The rows of a group lie close to one hidden flat surface of 5 dimensions, which passes through zero. Surfaces can cross.
Known rows, each followed by its group:
[-10   6  -5 -11   0  -6  21   5  26  -2   4  11 -24   7 -33  -5] : lozes
[ -6   0  -1  -2   4  -6   4   4   6   2  -2   8  -6   0 -16   1] : lozes
[ -6   4   1   0   7   3 -12  -4 -15   1  -1  -2   7   1   2  -8] : gomav
[-12  -1  10  16   4 -28  -3  -3 -11   6  10  -5   6   6 -10  10] : lozes
[-17  -3  -2  -2   4 -20   2  15   3   7 -11  14   7  -5 -26   2] : Barif
[ 6  4  0  4 11 -3 -4 -1 -4  3 -1  5  3 -3 -5  4] : nuvis
[ -1  -1  -3  -3   4  11   1   0   1   6   7  -1 -12   2  15 -11] : gomav
[ -5   5   8  10   7 -10  -7  -8 -15   3  13 -10   2   7   4  -6] : lozes
[ -3   9   1  -2  11   2  -9  -5  -9  -1  -2   2   4   1 -10  -8] : nuvis
[  3  -6   2   8  -4 -10   2   2  -2   4   2  -2   4  -2   6  12] : Barif
[ -4   3   0 -11 -22  10   0  -3   4 -19 -11 -10  12   4  -6  -5] : Barif
[ 10  -4  -9  -8   9  19 -11  10  -4   2 -21  16   9 -15  10   4] : nuvis
[ 5 -6  1  6 -5 -4 -1  0 -1  1 -1 -3  6 -3  9 10] : Barif
[  8  -4   2  12   2 -13   1   0  -3   7   4   1   2  -4   5  16] : nuvis
[ 4 -4  1  2 -8  1 -3  0 -4 -3 -6 -4 11 -2  7  7] : Barif
[  5   7   1   3   8  -6   1  -3   1   2   2   4  -2   0 -11   2] : nuvis
[  4  -7   4   9 -14  -7  -1  -3  -4  -4   0 -12  11   0  12  13] : Barif
[-1  2  1  4  6 -2  0 -2 -3  5  8  0 -6  2  0 -2] : gomav
[  2  -8  -2  -3 -11   9   4   4   7  -1  -1  -4  -3  -1  17   1] : gomav
[  6   4   1   2  -9 -14  26  -2  24  -3  14  -2 -19   7 -16   7] : nuvis
[  1   2  -1   2   3  -4  10  -2   8   5  10   0 -14   4  -3  -1] : lozes
[ -9  -1   0  -2  -3   0  10  -3   8   2  15  -8 -18  10   4 -11] : nuvis
[ -8   2   3  10  30 -13 -20   1 -23  15  -2  15   7  -5  -9   3] : lozes
[ 15  -7  -4  -4  -7  20  -8   3  -1  -4 -15   2  11 -10  21   8] : Barif
[ -5  13   1  -1  20   4 -18  -5 -19   1  -4   7   7  -1 -12 -12] : gomav
[ -2  -4   3   5 -11  -9   7  -3   3   0   8 -11  -2   5   6   3] : gomav
[  0   0  -8 -20 -18  19  14   5  24 -14 -10   1  -9   1  -7 -10] : gomav
[10  2 -5 -7  4 19  0  0  3  0 -1  2 -6 -3 13 -7] : lozes

New rows, each followed by its group:
[  1  -4 -11 -19  14  38 -23   9 -11   1 -25  17   8 -13  16 -17] : nuvis
[-23   5   8   1  -8 -20  -6  -3  -8 -10  -7  -4  16   8 -30  -1] : lozes
[  1   5   2  -1   3   6  -2  -7  -5  -1   9  -7  -4   5   7 -10] : lozes
[-21   9   3   1  17 -17  -4  -2  -7   4   4   9  -5   7 -34  -7] : lozes
[-11  -9   8  13  -5 -29  -4   3  -8   2  -4   0  15  -1 -12  20] : lozes
[-14 -17   1  -1 -24   2   7   2   5  -1   9 -18  -7   8  27  -4] : nuvis
[ 17  -5  -1  -1 -16  17   1  -5   3  -9  -5 -10   4  -2  23   9] : Barif
[-6  1  1 -2 -6 -5  1  2  2 -3 -2 -1  4  1 -8 -1] : Barif
[-12   0   0 -11 -18   7   4  -1   8 -14  -2 -10   1   9  -5 -11] : nuvis
[-10 -12  -7 -16 -18  22   1   7   9  -6  -8  -4  -4   1  19 -12] : nuvis
[ 8  0 -2  1  6 -1  2  2  3  3 -3  7 -1 -5 -2  6] : nuvis
[  1   3   3   2 -12  -4  16  -7  12  -4  18 -15 -13  10   2  -4] : lozes
[-10   4  -3 -17 -11  15   3   0   9 -12  -4  -4  -4   7  -8 -18] : nuvis
[  9 -15  -7  -1  -4  10   3  11  10   7  -7   8  -4 -11  23  10] : nuvis
[  3   2   1   3  -2 -10   3   2   4  -4  -7   5   8  -3 -15  12] : gomav
[ -9  -2  -2 -11 -12  12   0   2   4  -7  -3  -5   0   4   5 -11] : nuvis
[  2   7   1   4  20  -6  -5  -2  -6   7   5   9  -6   0 -12  -1] : gomav
[ 10   1  -7  -8  11  16 -13   7  -5   1 -20  15  11 -12   1   1] : nuvis
[  1  -4   2   1 -17  -1   1  -2   1  -9  -5  -9  12   0   4   7] : Barif
[ 7  2 -5 -8  2  8  6  5 11 -2 -6  8 -7 -4 -5 -1] : nuvis
[  1   3  -1  -6 -17   4  16  -4  17 -10   8  -9 -12   8  -3  -3] : Barif
[  5 -18   0   3 -19  -1   5   8   6   2  -7  -4   5  -7  23  17] : nuvis
[ -9 -15   1   2 -19   0   5   2   2   1   5 -12  -2   4  24   0] : nuvis
[-8  0  0  0  1 -9 -1  3 -2  2 -3  3  6 -1 -9  0] : Barif
[ -3  -8   0  -1 -13   7  -2   1  -2  -3   0 -10   2   1  19  -4] : gomav
[  8   3   3   6  -1 -11  -5   0  -6  -5 -11   2  20  -6 -14  15] : nuvis
[ -2  -6   0  -2 -18   3   4   1   5  -7  -3  -8   5   1   7   1] : gomav
[ 4 -2  0  4  3 -1 -7  2 -7  3 -6  3  9 -5  2  6] : nuvis
[  9  -2  -3   2  11  11 -12   1 -11   7  -4   4   4  -8  16  -1] : lozes
[  3   4   3   2   3   7  -8  -8 -11  -2   3  -7   3   2   8  -5] : Barif
[-13   3   3  -3 -16  -4  10  -6   8  -8  11 -15  -8  13  -6 -11] : nuvis
[ -4   4   1 -12 -20   8 -15   1  -9 -24 -30  -4  37  -3 -16   2] : nuvis
[  2   9  -5  -7  18  10  -6   2  -2   2  -6  15  -4  -2 -14  -8] : gomav
[ -2   9   1  -2   2  -6   7  -2   7  -4   2   2  -5   5 -21  -2] : gomav
[  1  13   8  13  11 -23   3 -10  -4   2  16  -3  -2   8 -23   3] : nuvis
[ 8 -3  1  5 -3  1  0 -3 -1  1  3 -5  1 -1 12  6] : Barif
[ -2   9   5   7   7 -17  -6  -2  -8  -2  -4   4  12   0 -25   8] : gomav
[ -7  -4  -1  -1   9  10 -12  -1 -12   8   2   0  -2  -1  17 -11] : nuvis
[-12 -11  -1  -7  -9  15 -10   3  -7  -1  -5  -7   5   1  24 -10] : nuvis
[ -7   3  -1 -10 -17   0  13   0  16 -13  -2  -4  -3   7 -17  -4] : lozes
[ 12  -6  -2   2  -9   2  15   0  17   1   7  -3 -14   0  10   9] : Barif
[11 -1 -3  3  5 -4  7  3  8  4 -2  9 -5 -5 -2 12] : nuvis
[-7 -3  3  3 -7 -3 -5 -2 -8 -2  1 -8  7  4  5 -2] : nuvis
[-14   1   7   5  -7  -4  -4 -10 -12  -2  15 -20   0  13  10 -14] : gomav
[14 -7  1 12  4 -2  0 -2 -4  8  7 -1 -4 -5 22 13] : Barif
[  5   1   0   0  -9   4   9  -5   7  -3   9 -11  -8   5  10  -5] : lozes
[-12 -11   0   2   5   8  -5   1  -9  15  13  -5 -14   4  32 -12] : nuvis
[ -4  -8  -3   7  16 -18  -3  15  -3  18  -5  18   3 -11  -7  11] : Barif
[ -4 -20   3   9 -21 -10  13   4   9   6  12 -15  -9   3  28  11] : nuvis
[ 14  -4   1   1 -17   6  13  -6  13  -6   9 -12 -11   3  16   8] : Barif
[14 -3 -1  3  3  9  0 -3  0  3  4 -1 -6 -3 18  5] : Barif
[ -3  -5   0   2   5 -10   0  10   2   7  -5   9   3  -6  -6   7] : Barif
[  8   2   0   1   6  12  -9  -4 -11   2   1  -4   4  -2  18  -7] : lozes
[ -2 -14  -2   3   5   9  -5   5  -5  14   5   2  -9  -5  30  -1] : nuvis
[  9   1  -4  -3   7  11   5   1   8   3   4   6 -14  -2   6  -2] : Barif
[ 19   6  -1  10  16 -14  18   1  15  11  13  13 -19  -4 -13  15] : nuvis
[  4   6   1   6  11 -13   1  -1   1   4   0   9  -1  -2 -18   9] : gomav
[  2  -2   6  15   6 -14 -10  -3 -16   6   1  -2  12  -3   5  11] : nuvis
[ -4  -4   0   5  11   1  -5  -1  -8  12  11   0 -10   1  16  -5] : nuvis
[  5  -2   1  -1 -12   6   2  -3   1  -7  -1 -11   5   0  13   0] : lozes
[ 0  0  3  6 -3 -6  1 -5 -4  0  8 -8  0  4  4 -2] : lozes
[  0  10   0  -3   7   6   8  -8   6   0  17  -4 -19  10  -5 -14] : Barif
[  0   4   4  10   8 -13   2  -4  -3   6  10  -1  -6   3  -7   4] : gomav
